There are 4 nested groupings, the coarsest first. Each group lies inside one group of the grouping before and may be the whole of it. The rows also spread widely along 15 directions, which tell nothing about the answers.
Known rows, each followed by its group in each grouping:
[  0.3  20.1   6.4  18.8   4.0  -2.3  -6.3  -6.4  10.8   4.6   2.7  16.5
  -6.5  -4.5  11.3 -16.0  17.9  24.7 -29.2   1.0  -5.6  -3.0 -11.5 -19.3
  17.6 -14.4  -2.3 -20.3  -6.6   8.0 -23.3  23.7  13.0 -13.8]  J868 J665 pon J407
[  7.3  -3.3  -2.7 -26.5  -0.1 -10.0 -16.2  11.0   0.0 -12.7  26.9 -18.2
   5.5   4.4 -16.5  -2.1 -34.1 -10.7  19.6 -21.4   6.1  10.3  -1.6   5.1
  -6.3   7.7  11.5  -8.4 -21.9  -9.9   8.6  -7.9 -16.8   8.6]  J647 J855 Bolas J310
[ 27.6   0.7  25.9  12.3   4.6  12.1  -1.1   0.0   6.5  10.3  -5.2  15.5
   9.2   2.6  27.3 -11.5   8.9  26.6 -26.4   9.8  -8.2  -8.5   1.5 -16.7
  -3.3  -0.9   6.5 -25.6  -0.4   6.0 -28.4 -10.2  11.6  10.8]  J647 J784 Pufa J843
[-24.4   9.6  -7.0   8.1 -13.2  -7.7 -10.9 -17.5 -20.5  19.8  -4.5 -11.5
 -15.4 -42.1   8.5  -2.0  18.5 -33.7 -35.1 -14.8   2.4  -2.9   1.3   6.5
   3.7   2.2   1.1   8.2 -13.8  10.2  -9.7  12.9   8.2 -25.8]  J647 J784 lev J612
[ 34.6  -7.5   5.6  -4.0  10.8  22.1   6.9  -6.7  23.2  -7.0  16.1  21.2
  16.4  31.6  14.2   1.8 -23.5  31.7  20.9   3.7  10.5  -6.7  -0.9 -11.3
 -12.2   5.8   6.2 -25.8  14.9 -15.9 -22.6  10.7  -5.5  13.5]  J868 J639 Pena J523
[-22.8  10.9 -15.1 -15.2  -4.7 -10.9  -1.4   2.7 -10.8  -9.1   6.9  -2.4
  14.5   5.9 -22.7  -7.1 -12.0  -7.7  29.8 -21.6   4.2   5.4 -14.6  -4.2
 -11.4  14.7  13.3 -33.3 -13.0 -11.7   8.7  27.1  -1.4 -13.6]  J647 J60 dapif J974
[  5.8 -18.6  -7.4   4.3 -24.5  15.5  -6.9   9.3 -12.5  -5.5  24.3  -3.0
  17.4 -12.6   5.9  35.4   7.4 -20.1  -7.5   2.7  23.2  17.5  -6.7   8.3
   9.6 -36.4 -28.7  21.2  11.6   7.3 -14.6  -3.7  -6.2   1.7]  J647 J855 Bolas J133
[ 26.0   2.3  16.5  10.7  -9.1  -6.9  -7.8   5.8  34.5  -2.8 -18.1  -6.0
  -2.2 -14.0  -4.2 -36.2  -9.6  -0.9  -8.2 -11.2 -26.9 -10.9  27.8  15.5
 -15.3  13.5  21.6  13.4  -8.4  12.2   8.8 -14.2   5.7  25.5]  J647 J60 dapif J687
[ 50.8  11.7  -7.7   3.5 -29.6  14.9   7.4 -17.2  -9.4   2.0  24.0   7.2
  -6.4   3.9  -8.5 -16.6 -43.3 -13.4   7.0  -6.2   3.0  -6.1  14.5  23.6
 -30.7  -1.9 -15.7   5.3   7.7   5.3 -36.9 -16.6 -15.0  29.4]  J868 J665 pon J866
[ 10.3 -10.4  -0.1  -8.7 -11.5  19.5  15.3  14.0 -23.4 -29.2   9.9  -4.6
  18.2  -6.8   7.2  18.4  16.9 -10.0  -6.0  -3.6  17.9  -7.3   7.6  30.6
   6.0 -12.9 -26.3  25.3   2.4   6.4 -17.4 -47.7 -11.3   8.2]  J868 J639 sezon J824
[  4.5   3.9 -35.5  -0.6 -31.9   7.2  -9.7  -8.7  -0.1 -11.9   1.1  17.9
  22.7   3.8 -13.0  -8.1  -5.2 -17.9  18.3 -16.4   1.6 -11.6   7.9  20.7
 -13.8 -14.5  -3.6   0.3   2.1  -4.0 -40.0  32.9  -2.0  -6.2]  J647 J784 lev J98
[  6.6   6.0  11.1  15.5  -1.4  -2.0 -10.1   1.2  28.5   6.6  15.3   2.1
 -27.3 -27.3  -6.8  -5.1 -13.3 -20.8 -25.3 -16.8   1.4  31.0   0.8 -25.7
   6.0  -3.7  -9.7  31.2   8.3   5.7  36.5  32.7   6.9   2.9]  J647 J855 fuza J376
[ -6.5 -12.3  15.2  -1.0  -6.7   7.4   3.7   8.4 -24.0   2.5  19.7   9.5
  24.0  -5.8   9.9  16.8  18.3  -6.7 -12.1   6.8  18.4  11.2  -8.9 -13.9
  -5.0 -27.1 -13.3   3.2  11.7  10.6 -19.4 -21.0   3.0  -8.3]  J647 J784 Pufa J71
[ 30.8   8.6  -0.5   9.1 -30.1  -3.7 -30.9 -11.1  28.8   4.2   9.9   1.5
   6.4   5.7  -4.6 -13.5 -16.4   2.2   6.4  -1.9  -1.3  -4.8  30.2   0.9
  -8.1 -16.7  -5.6 -17.7   3.9   5.4 -11.5  23.2  -6.3  17.0]  J868 J639 Diras J566
[ -9.0  17.2  -3.7  -4.5  32.7 -27.1  16.9  -5.5  17.3  -9.3   8.9   2.8
  -2.9  13.0 -30.9  -6.0  -7.2  19.7  11.4  -1.8 -10.3  12.0 -17.2   4.5
  33.0 -24.5  13.1  -9.6 -23.4  10.0  -4.1  -5.4 -11.7 -13.2]  J868 J665 zofol J755
[ 16.1  -6.9 -15.3 -13.5 -39.0  18.9  -8.8  29.9 -21.0 -41.0  16.8   2.3
  28.2  18.5 -10.9  -3.1  -8.8   3.6  33.5 -10.2  -0.3   1.9 -14.7  11.4
 -19.0  -9.7 -15.7 -10.7  -7.5 -15.1 -21.6  -2.0 -10.4  21.6]  J868 J665 zugi J734
[  6.9 -13.4  -0.2 -16.5  11.4  32.5  41.0  -4.5 -12.3 -17.2 -18.2  14.1
  10.2  26.3   0.9  15.4  -1.9  16.0  37.7   5.9  10.5  -4.8  -9.7  -6.1
 -17.1  26.6  -3.7 -25.6  14.3 -28.0   4.5   0.1  -7.9  14.0]  J868 J665 pon J407
[-13.9  14.7   3.1 -14.5   2.7 -26.9 -23.0  -4.5  21.4   7.8  31.3  22.0
  -3.8  15.6 -13.4 -24.7 -18.6   1.8   0.5 -10.9   8.8  12.6   9.5 -38.3
 -11.2 -17.5   8.5  15.9   9.3  -6.6   0.2  27.1  -0.3 -22.7]  J868 J665 zugi J734
[  2.5 -35.2   8.7 -15.7   2.7  13.3  -7.6 -21.9  -5.8  12.1 -17.7   1.8
 -17.1 -22.8   9.9  43.7  15.0 -29.7 -18.0   9.1  15.5  13.7  10.0  -5.8
  14.2 -15.3 -15.8  30.8   4.3 -16.1  -5.2   3.8 -16.0  -2.2]  J647 J784 Pufa J71
[ -2.6   5.5  -6.1  15.3 -12.1  -2.5  29.1  -6.8 -19.0  24.7  12.9 -23.8
  -2.2  -4.3  -6.2  16.4 -24.3 -17.0  17.0  12.7  13.6  23.2   0.5  11.2
  -5.6   4.4  -2.7  -8.5  16.8  21.0  42.3  -9.4  -3.8   8.0]  J647 J784 Pufa J71
[  7.4 -10.8 -28.7   6.4  -7.9  19.2   4.7  16.8  -4.5 -13.2  17.4  22.8
   8.9  11.2  27.2   7.3  -4.6  14.3 -14.3   0.4   1.2   4.2 -29.5  10.5
  10.1 -14.1   0.5  39.6  10.2  -8.3 -38.2  12.0   5.9 -10.6]  J647 J784 lev J612
[ 20.3 -38.8  -1.9  -6.3  -3.6  27.2 -15.6  15.8  26.2 -31.8   5.3  -9.6
  14.5  -4.3  20.5  22.4  17.2  11.6   0.6  -1.3   1.2  -2.5  -0.4  16.7
  12.4 -13.9  -0.6  27.3  -4.0 -10.4 -12.8  -0.9  -4.3  13.9]  J868 J665 zofol J755
[-10.7   8.5  -8.9   3.9 -10.6  -6.2  -5.0   6.8 -13.6  30.5  14.7 -16.0
  -0.3   7.0  37.2  -9.7 -18.4  14.1 -12.5   6.7   2.8  -0.9  -4.7   0.5
  -9.1  29.1  25.2  -8.7   5.8   1.8  20.1   2.2  10.7  -6.1]  J647 J855 fuza J376
[ -5.4 -23.1  31.7 -23.9  16.5  13.4  18.5 -15.4 -15.6  -2.6  -1.7  -6.0
  18.9  -6.0 -10.7  27.6  20.7 -11.6  21.6   2.5  23.3   0.2   8.7 -12.4
 -15.1  -2.3  -7.5 -27.6   0.1  -6.2  -2.7 -31.6 -13.2   4.0]  J868 J665 zofol J755
[  9.2  15.2   0.0 -10.6   0.7   7.4   8.6  19.1 -18.2 -45.3  -3.7   0.1
  10.5   4.6 -13.3   0.4  12.2   6.5   0.5 -16.2   1.1  -6.3  -7.0  17.6
  22.8  -2.2 -23.6 -17.4 -26.3  -3.7  -8.2 -26.2 -12.6  10.6]  J868 J639 Pena J523
[  0.2  -2.0   1.4 -18.4  16.6 -11.2  -2.9  -3.4   5.6  13.1  39.8   9.1
   9.7  13.6   8.8   3.8 -24.6  -0.2  -3.1  -4.4  25.8   6.2   8.6  -9.9
  -6.2  -4.2  11.9  19.3  13.7  -2.0  -8.5 -14.3  -5.0 -16.5]  J647 J60 dapif J687
[  2.9   0.0  -0.1  12.2  -7.3   5.3  13.2 -16.0  17.7  -0.4 -19.9   4.2
 -28.2 -19.9 -17.1   5.9   5.4 -23.6  -6.0  -1.3   0.0  14.9  15.6  -2.2
   8.5  -8.6 -21.5  34.7  14.3   1.4  28.7  21.8  -4.6   6.0]  J868 J665 pon J407
[ -9.2 -25.7  15.0 -26.3  18.2   3.5  -9.2  12.4   7.4 -15.0  -4.0  -4.0
   3.1   7.7  18.8  10.2  16.5  19.3  -1.3   3.7   1.7   0.0  -1.8 -12.9
   9.1   2.7  12.9  12.3  -9.5 -21.1   4.5 -13.2  -5.6  -3.6]  J868 J665 zugi J734
[  3.3 -28.8  -6.7 -19.0  10.9  24.9  24.9   0.4  -2.7 -22.6 -21.2  12.0
  10.9   6.9  -4.6  30.3   4.3  -3.3  24.4  -1.0   6.1   4.8 -13.1   8.5
   2.1   6.4  -3.6   7.5   3.5 -26.3  -7.0   0.2 -11.8   7.2]  J647 J60 dapif J687
[  6.7  -7.2 -11.1 -14.3  13.1  14.5  28.6  17.5  -6.2 -33.8   4.9   9.2
  11.6  16.6 -13.8  14.4 -10.6   3.2  21.8  -7.2   6.5  13.6 -17.4   9.0
   8.7  -0.6  -8.4  10.7   0.1 -11.8   5.9 -10.3 -10.9   8.5]  J647 J784 Pufa J71
[ 41.1   3.3   2.6  -5.9 -16.4  14.6  -0.6  -6.8   1.1  15.2  30.5  22.3
   1.6  21.0   7.7  -1.0 -46.1  -8.8   4.7  -1.3  26.7   8.5  24.3 -13.7
 -31.7   5.8 -15.6  16.1  35.9 -10.5  -3.0   0.5  -8.1  18.2]  J647 J60 dapif J974
[-22.4  20.2 -14.5   0.2  -6.8 -12.4  -2.5   7.2  21.0 -26.2   5.6  13.3
  -5.4  -9.4 -26.4 -25.7   7.0 -17.2  -3.2 -28.6  -2.0   6.0   8.8  -4.5
   1.5 -11.9  -7.6  40.3   3.1   3.5  12.2  25.6   5.7 -18.0]  J868 J665 zugi J734
[-52.8 -11.9 -26.6 -14.7  15.6  -9.9  11.1   2.9 -11.8  -3.7  -4.4  -5.9
  26.0  -2.0  17.6  17.9  34.2   1.7  -5.0  -1.8   8.0 -11.8 -11.9  24.4
  22.2  -6.7  21.8  17.5  -5.7   3.5 -14.3  -7.7   3.5 -40.2]  J647 J855 fuza J376
[  0.5   4.4   9.5  -1.4  -0.2  -4.8  11.6  -0.5  -2.3 -13.1 -17.7  12.1
   9.0 -14.4 -16.1 -12.3  19.0 -16.6 -13.5 -10.6  -9.2  -5.5  13.1  10.3
  -1.0 -14.1  -5.5  16.5  -6.7  13.4 -19.9 -25.2  -0.8   1.2]  J647 J784 Pufa J843

New rows. What belongs after each?
[-22.6  15.8  -4.9  -2.2  -6.9  -8.3 -23.3  -8.0   2.4  -4.4  33.7  -6.6
   5.7 -16.8  -5.8  16.8  16.1 -19.7 -11.7 -19.5  35.7   9.2  14.2 -17.2
  16.1 -19.8 -24.8 -10.3   1.9   6.1  11.5  28.0   0.2 -28.3]  J868 J639 Diras J566
[-10.4  -6.9   1.3  -5.9   9.8   8.1   8.5  10.3  14.1 -21.8 -20.0  28.7
  15.9   0.0   7.6  -3.3  31.8   3.8 -17.9  -8.8   1.9 -10.1   9.5  -1.1
   7.9  -7.2  -3.0  39.6  11.6  -5.7 -13.9  -3.7   9.0 -12.8]  J647 J60 dapif J974
[-16.9 -10.4  -2.2 -21.1 -17.1 -21.8 -46.2   0.0  14.6  -1.4  13.1  -5.1
   5.5  -6.5   2.2  -5.4   6.6 -14.0  -9.0 -11.9   5.2  -4.0  24.6  -3.1
  -2.5 -17.2   9.6  29.1  -4.9  -5.2  -6.7   9.7  -7.8 -16.8]  J868 J639 Diras J566
[  3.0 -17.4 -13.0   7.0  -7.4  21.1  -0.7  11.8   7.7   7.2 -10.7   6.0
   9.8  10.3  52.8   6.4   8.4  26.6 -21.0  13.2  -0.2 -14.0  -4.3   7.9
   2.7  14.0  14.3  19.8  17.4  -9.8 -10.0   8.0  14.0  -2.0]  J647 J855 Bolas J133
[ 26.3   5.1  -2.6  14.5 -25.2  -2.5  -4.6 -22.9  17.3  22.6  14.3  25.4
   4.6  -4.2 -10.1  -6.3 -19.6 -23.9  -6.1   1.7  10.1   5.2  27.9   1.9
 -17.8 -31.5 -14.4  27.7  29.9  15.7 -29.4   8.6  -3.2   4.5]  J647 J60 dapif J687
[-19.9  27.3   2.1  -4.3   2.2  -6.8   9.2   4.6 -27.1   7.7   7.9   7.3
  -9.3  -0.1  -9.2 -18.5 -18.9   0.4  -1.8 -18.1  -1.1  13.0 -36.7 -30.5
 -13.0  27.2   7.6 -40.8 -14.2 -11.9  10.2  24.1   7.8 -12.0]  J647 J855 Bolas J133
[ 20.5 -25.7  13.5  -8.9 -22.8  29.2 -12.8 -29.7 -16.2  10.0 -23.0  -7.7
  -7.6 -42.0   4.6  16.0   7.8 -41.7  -6.0 -13.6   0.1  -8.6   6.9   4.7
 -27.4  15.3  -7.7 -20.6 -14.2 -15.4 -31.7  11.2  -9.6  19.5]  J647 J855 fuza J376
[-43.2  19.4 -15.6 -10.0  -7.0 -38.5   9.9  -4.1  -5.1  23.9 -30.6  10.5
  -7.4  12.7 -12.3 -29.3  -8.0 -10.7   2.8   0.8 -11.7  -2.0  19.2   2.4
  -9.9  16.3  24.8  32.4  12.4  -1.3  32.0   3.3   3.4 -22.4]  J647 J60 dapif J687
[-25.4  23.0 -13.1   9.2  -1.2 -17.7  18.2 -16.2 -38.1  35.7   3.5 -15.7
 -19.7 -13.5   0.1  12.2  -9.3 -12.0 -14.3   7.1   3.2  19.2 -25.8   4.2
  20.6   2.6   0.2 -22.5 -11.6  13.2  13.6   4.3  -3.2 -18.2]  J647 J855 fuza J376
[-40.4 -21.9  -1.1 -13.1   8.1  -8.4  -6.2  33.6  -7.7 -24.2 -19.6  -2.2
  12.2  -8.1  12.9   3.0  41.3  10.2 -18.8  -1.8 -15.3   2.2 -22.4   5.7
  27.0 -10.6  17.9  37.3 -21.0  -4.6   4.2 -15.0   7.6 -21.8]  J647 J784 lev J98
[-33.5   8.1  -9.4  -6.4  18.4 -14.2   7.3 -18.0  -1.0   8.6  23.8   3.3
  15.5  -3.2 -13.3  22.5  11.5 -16.4   4.7  -7.8  32.2  14.5   2.3 -15.7
  15.1 -21.6  -4.4 -13.4   8.1   9.6   4.9  20.4  -0.1 -38.6]  J647 J784 Pufa J843
[-11.0 -21.1  -5.6  -9.0  19.1   3.2  -1.6   0.2  20.4   9.1  13.0   4.8
  21.4  14.0  34.4  13.1   5.2  21.0  -6.4   6.9  15.1  -8.6   0.9  -2.1
   4.6  -1.5  24.7  14.3  14.6  -5.4 -12.5   1.0   5.8 -19.5]  J647 J855 Bolas J133
[ -5.2  -1.6  -2.3  -0.5  12.3  15.0   7.8  -8.5  25.1 -18.5  -5.6  25.0
  17.2  -8.5   0.6   0.9  26.7 -10.7  -9.4 -19.9  15.3  -9.9  20.2  -8.4
  -2.5  -5.0  -7.9  16.2  16.7  -1.0 -14.4  19.7  11.0 -16.8]  J647 J784 Pufa J843
[-29.7 -18.5  -3.8   2.9   8.3   3.5  14.0 -24.3   6.9  -2.3 -14.5 -16.0
  14.7 -29.7  -5.4  31.5  47.3 -18.2   4.3   1.0  11.9  -7.2   8.5  21.8
  18.6 -22.9  -0.8   0.0  -3.7  16.4  -9.2  -0.5  -2.0 -21.7]  J868 J665 zofol J755
[ 34.8   4.9  24.8  -9.5 -15.6   5.5 -25.8  -9.3 -10.7  16.0  32.8  10.2
   8.2   0.8  -0.5  -9.2 -25.0 -13.1  -4.3  -8.3  18.8   3.1  18.8 -25.8
 -29.8  -5.8  -9.9 -29.5  -0.6  -3.8 -24.7  -5.7  -6.9  13.1]  J647 J784 lev J98
[ 34.6  10.2  14.1  17.6   8.2  12.5   8.6 -25.7  32.8   7.2 -16.6  14.9
 -20.2 -14.5 -10.6   4.3  -7.9  -8.2  -9.7  -4.6   3.0   9.0  19.4 -12.6
   9.1  -0.3 -18.2 -13.7   6.1  -0.5   8.6  27.3  -0.8  16.0]  J647 J60 dapif J687
[  2.7  10.2  -9.0  -0.3  -4.7   3.0  31.9  12.1 -22.5 -20.5 -22.5 -11.5
 -14.4  -8.0 -28.7  -6.1 -15.7 -15.4  17.2 -12.3 -18.0  14.9 -19.1  22.2
   3.7  20.5  -3.1  -0.9 -21.7  -3.8  28.6 -12.1  -9.2  19.2]  J647 J784 lev J612
[  3.9  33.6 -33.1   6.6 -27.9 -14.7 -17.3   8.7   4.5  -9.8 -17.1  -2.5
  -4.9  10.9  -8.6 -13.1  -6.9  -1.6  -3.8  -8.6  -5.0  -1.4  23.2  23.2
  26.5   1.7 -15.0   0.4  -8.9  -1.8  24.8  27.8  -2.9   2.4]  J647 J60 dapif J974
[-31.4  13.9 -30.5 -14.8  -2.5  -9.4   8.8  -6.7 -15.4 -14.0 -19.6   8.7
  14.3  10.3 -31.2   6.0   4.4  -7.3  30.3 -13.4  -0.4   1.6 -21.6   4.1
  11.1  -1.6   0.3 -41.0 -19.5 -16.5  -7.6  37.6  -7.8 -18.9]  J647 J855 Bolas J133
[ -1.5  39.7 -10.5  -3.9  -1.6 -36.9  -1.1 -10.4   5.6  10.2  -3.5   7.4
  -5.4  13.3 -27.2 -32.6 -21.1 -12.6  -2.4  -9.1  -2.5  -3.4  39.4  10.7
   6.4  -5.9   1.5   9.3  -4.9  12.5  12.3  -8.9  -8.1  -7.0]  J647 J784 lev J612
[ 19.5   1.3  -8.7  14.5 -19.3   8.5 -22.1   9.5   5.9  -1.4  27.9 -14.1
   9.3  -2.5   6.3  27.5  -5.4   2.3  -2.2   2.8  15.5  24.4  -6.5  -2.2
  27.5 -25.4 -23.6 -25.7  -4.0   5.9  11.3  27.6  -4.1  10.5]  J647 J855 fuza J376
[ 46.3  24.3  -0.9  32.9   1.7   3.0  13.1   1.8  25.3   5.9  11.7   8.6
 -10.0   6.1   7.6  -8.5 -22.3  21.0 -25.2   9.6  -9.4  10.9   3.7  13.7
  29.6 -19.3 -13.0   5.9   4.6  24.7  -3.5  -7.2   0.3  23.1]  J647 J855 fuza J376
[ -3.7 -30.7   6.0  -5.5  19.8  31.1  39.9   4.5 -11.1 -20.2 -11.7 -13.6
  33.0   5.7  22.9  23.3  29.7  28.7  22.3  12.6   4.0 -20.2 -15.9  26.3
   0.1  11.3  14.8 -26.9  -4.5   0.3 -17.6 -40.1   0.2   6.8]  J868 J665 pon J866
[ 18.3  20.2  -0.6  13.4 -10.6  -4.3  11.5 -27.6 -11.5  19.1   6.4   2.3
 -17.7 -24.2 -22.5  10.8 -13.9 -35.3 -17.9  -3.9  11.7  15.0  10.4   9.7
  12.1 -26.9 -31.9   0.6  -1.2  20.3 -14.6  -5.1 -13.8   4.5]  J647 J855 Bolas J310
[ -0.6 -28.4  12.1  -5.5  -6.1  21.8   3.9 -15.2 -12.6   4.5 -17.9 -11.5
   9.3 -20.6  -0.7  42.5  19.7 -19.2  15.6   5.0  16.1  10.4  -4.4  -6.0
  -0.5  -0.1 -12.1 -36.6  -3.1 -12.7   4.0  13.4  -7.4   6.1]  J647 J60 dapif J687
[ -0.1  23.8 -15.0  -8.2  -4.9   2.0  35.2   2.6 -13.5 -25.2 -16.1  16.7
  12.3  14.6 -38.5 -14.0 -10.1 -16.4  29.2 -17.8   0.2   1.0   7.8  10.4
 -12.3  10.5 -14.0  -8.8   3.2  -2.3  10.0  -4.2  -6.5   8.5]  J647 J784 Pufa J843
[ 30.3  11.2  -0.2  19.8  -9.7  -8.8  -0.1   2.6  10.0  12.4  22.1   3.8
 -18.4   2.7  14.0 -15.4 -31.0  13.0 -27.5   9.1 -11.8   8.0  -3.9  14.6
  11.1 -17.5   2.4  38.0   5.7  19.5 -14.6 -20.2  -5.2  10.9]  J868 J639 Pena J523
[ -5.8   6.7  -8.0  -7.3  -3.3   3.2   7.5 -13.4  10.0   0.6 -12.7  30.4
   5.2  15.9   7.0 -12.3  10.8   2.6  -4.9   1.3   8.0 -15.6  27.4  -6.0
 -10.7  -5.1  -5.9  26.7  24.9  -8.4 -18.1   7.9   2.5 -12.2]  J868 J665 zugi J734
[  5.0  17.3  -5.1   5.1  14.8 -11.2  12.6  23.8  16.9 -10.6  29.8  18.8
  12.0  18.8   3.3 -43.8 -30.8  32.9  -1.3 -17.0 -18.0  -0.5 -30.2  -0.9
 -12.8  10.5  37.2  11.2  -2.7   7.6 -19.7  -4.8  14.3  -7.2]  J647 J60 dapif J974
[-25.5 -31.6   4.3  -9.8 -28.0  -0.2 -27.6  11.1  -6.7   6.1 -18.6 -15.9
   9.5 -23.0  15.3   8.1  24.3 -20.0  -7.3  -0.6  -6.6   2.6   3.3  -1.0
 -11.4   1.4  12.6  20.5  -3.1  -7.5  12.9   8.3   4.3  -1.5]  J647 J855 fuza J376
[-32.9  -7.9  -4.6   3.4 -20.6  -5.5   2.3 -22.3 -33.6  36.2  -3.5   3.6
   3.9 -21.1   3.4   2.4   6.3 -25.1  -1.4   2.8   1.5   4.7 -21.4 -11.1
 -25.9  -2.8  16.6 -11.9   2.8   2.4 -25.8  19.6   6.9 -25.6]  J647 J784 lev J612
[ 20.3 -11.7 -29.0 -25.9 -21.7  11.8 -27.8   0.1 -12.3  -7.5 -17.3 -11.6
   5.4  15.9  26.1  10.0 -13.3   5.9   7.5  -2.5  -0.3 -22.7  13.3  32.7
   4.3  26.9   8.9 -15.8 -20.9 -33.8 -19.8   8.6 -14.9  11.6]  J647 J60 dapif J687
[-21.4  18.2  -6.8 -31.8   7.7   4.8  15.6  -7.0 -56.4  -1.7   8.2  -3.7
   0.5  -3.1   1.4   7.9  -5.0 -22.1  -5.3 -23.4  27.1  -9.1  -9.1  -0.8
  -9.5  34.3  -9.5 -29.0 -15.6 -18.5  -7.4 -18.6  -8.8 -17.2]  J647 J855 Bolas J133
[-17.8   0.0  -2.6   0.8   7.4  -8.0  15.7  16.3 -13.8   1.7   6.4 -27.0
   5.4  -1.1  12.8  20.4   9.7  -3.4  -8.3   9.3  17.9  11.6  15.0  17.3
  26.8  -0.4  -4.3  20.9   4.0  15.6  49.1 -36.4  -1.4  -5.9]  J647 J784 lev J612
[ -1.9 -10.9   5.4 -11.6  -6.7 -11.6 -26.2  -5.0  14.0  15.7  15.2   8.3
  13.6   7.4   6.9   0.5  -3.6  -7.8  -3.3   2.6  16.1   2.5  29.4 -14.3
  -7.0 -18.3   6.6  18.1  13.8  -1.7  -1.4   3.8  -2.6 -10.8]  J647 J784 lev J98
[ 21.9  17.5   5.8   7.6  -4.8  -2.4   5.9  -0.3 -16.5  12.0  19.1 -25.0
 -22.3  -1.4   8.4   0.5 -32.2  11.5  -5.8   3.9  -0.9  12.3 -13.3   5.8
   8.9  17.2   0.3 -28.3 -16.0   6.3  19.0 -16.5  -9.8  17.9]  J868 J639 Diras J566
[ 13.7 -14.1  32.5 -22.9  29.7   2.4   3.8 -30.4  -4.5  22.3   1.5   0.7
 -20.4 -17.4   1.6  12.5 -12.5 -17.3 -12.5  -5.2  11.7   7.8   5.2 -24.7
 -10.0  15.3   9.7 -13.6 -10.9 -13.3  -8.9 -13.2 -12.9   1.4]  J647 J784 Pufa J843
[ 11.2  13.4 -12.5  11.0  -3.8   5.0  21.4 -21.7  21.5   6.8 -33.0  12.5
 -17.1   7.3   0.7 -14.7  -3.5   4.5   1.5   5.6  -9.8 -12.0  27.6  12.8
  -0.8  10.3  -0.6  16.1  16.0  -1.0   7.0  14.0  -0.5   8.0]  J868 J665 zugi J734
[ 20.7  13.4  11.9  -1.7   1.6   2.5   4.6  -2.9 -20.6  -2.9 -22.2 -20.7
 -10.9  -8.1  -6.1  13.6   5.4  -4.4  -7.7   4.1   0.8   2.4  15.1  14.9
  29.9   6.0 -20.4 -37.3 -30.0   1.7  21.2 -26.0 -14.8  20.7]  J647 J784 lev J98
[-13.4   0.0   2.2 -25.7   0.9  -6.0   5.4  15.2 -21.3 -13.5 -23.1   3.1
  17.0  26.2  10.5 -10.4  12.1  25.3   8.8   7.1  -6.5 -19.0   2.6   8.8
   0.5  15.0  13.2 -12.3 -12.3 -15.8  -3.6 -29.5  -7.4  -0.7]  J868 J639 sezon J824
[ 12.2  -1.1  15.9  -9.0  -9.7  13.9  19.9  -1.3 -22.0 -13.3  -0.2  -6.0
  -2.8 -13.1 -13.7   5.3  -5.8 -21.0   7.5 -10.9   7.9   3.7   5.7   5.5
 -17.4  11.3 -18.5  -1.2  -0.3  -0.7   6.9 -31.7 -13.1  20.1]  J868 J639 Diras J566
[ -6.3 -13.5  10.1  14.2  -1.7  -4.5  26.3  -7.0   2.2  19.0  25.7 -18.8
  19.5  -2.0  -0.2  20.0   0.8  -0.3  18.3  22.5  15.6  15.0   5.4   9.6
  -3.9 -30.0   3.9   4.4  22.4  33.5  10.9 -32.7  -2.7   0.1]  J868 J665 zugi J734
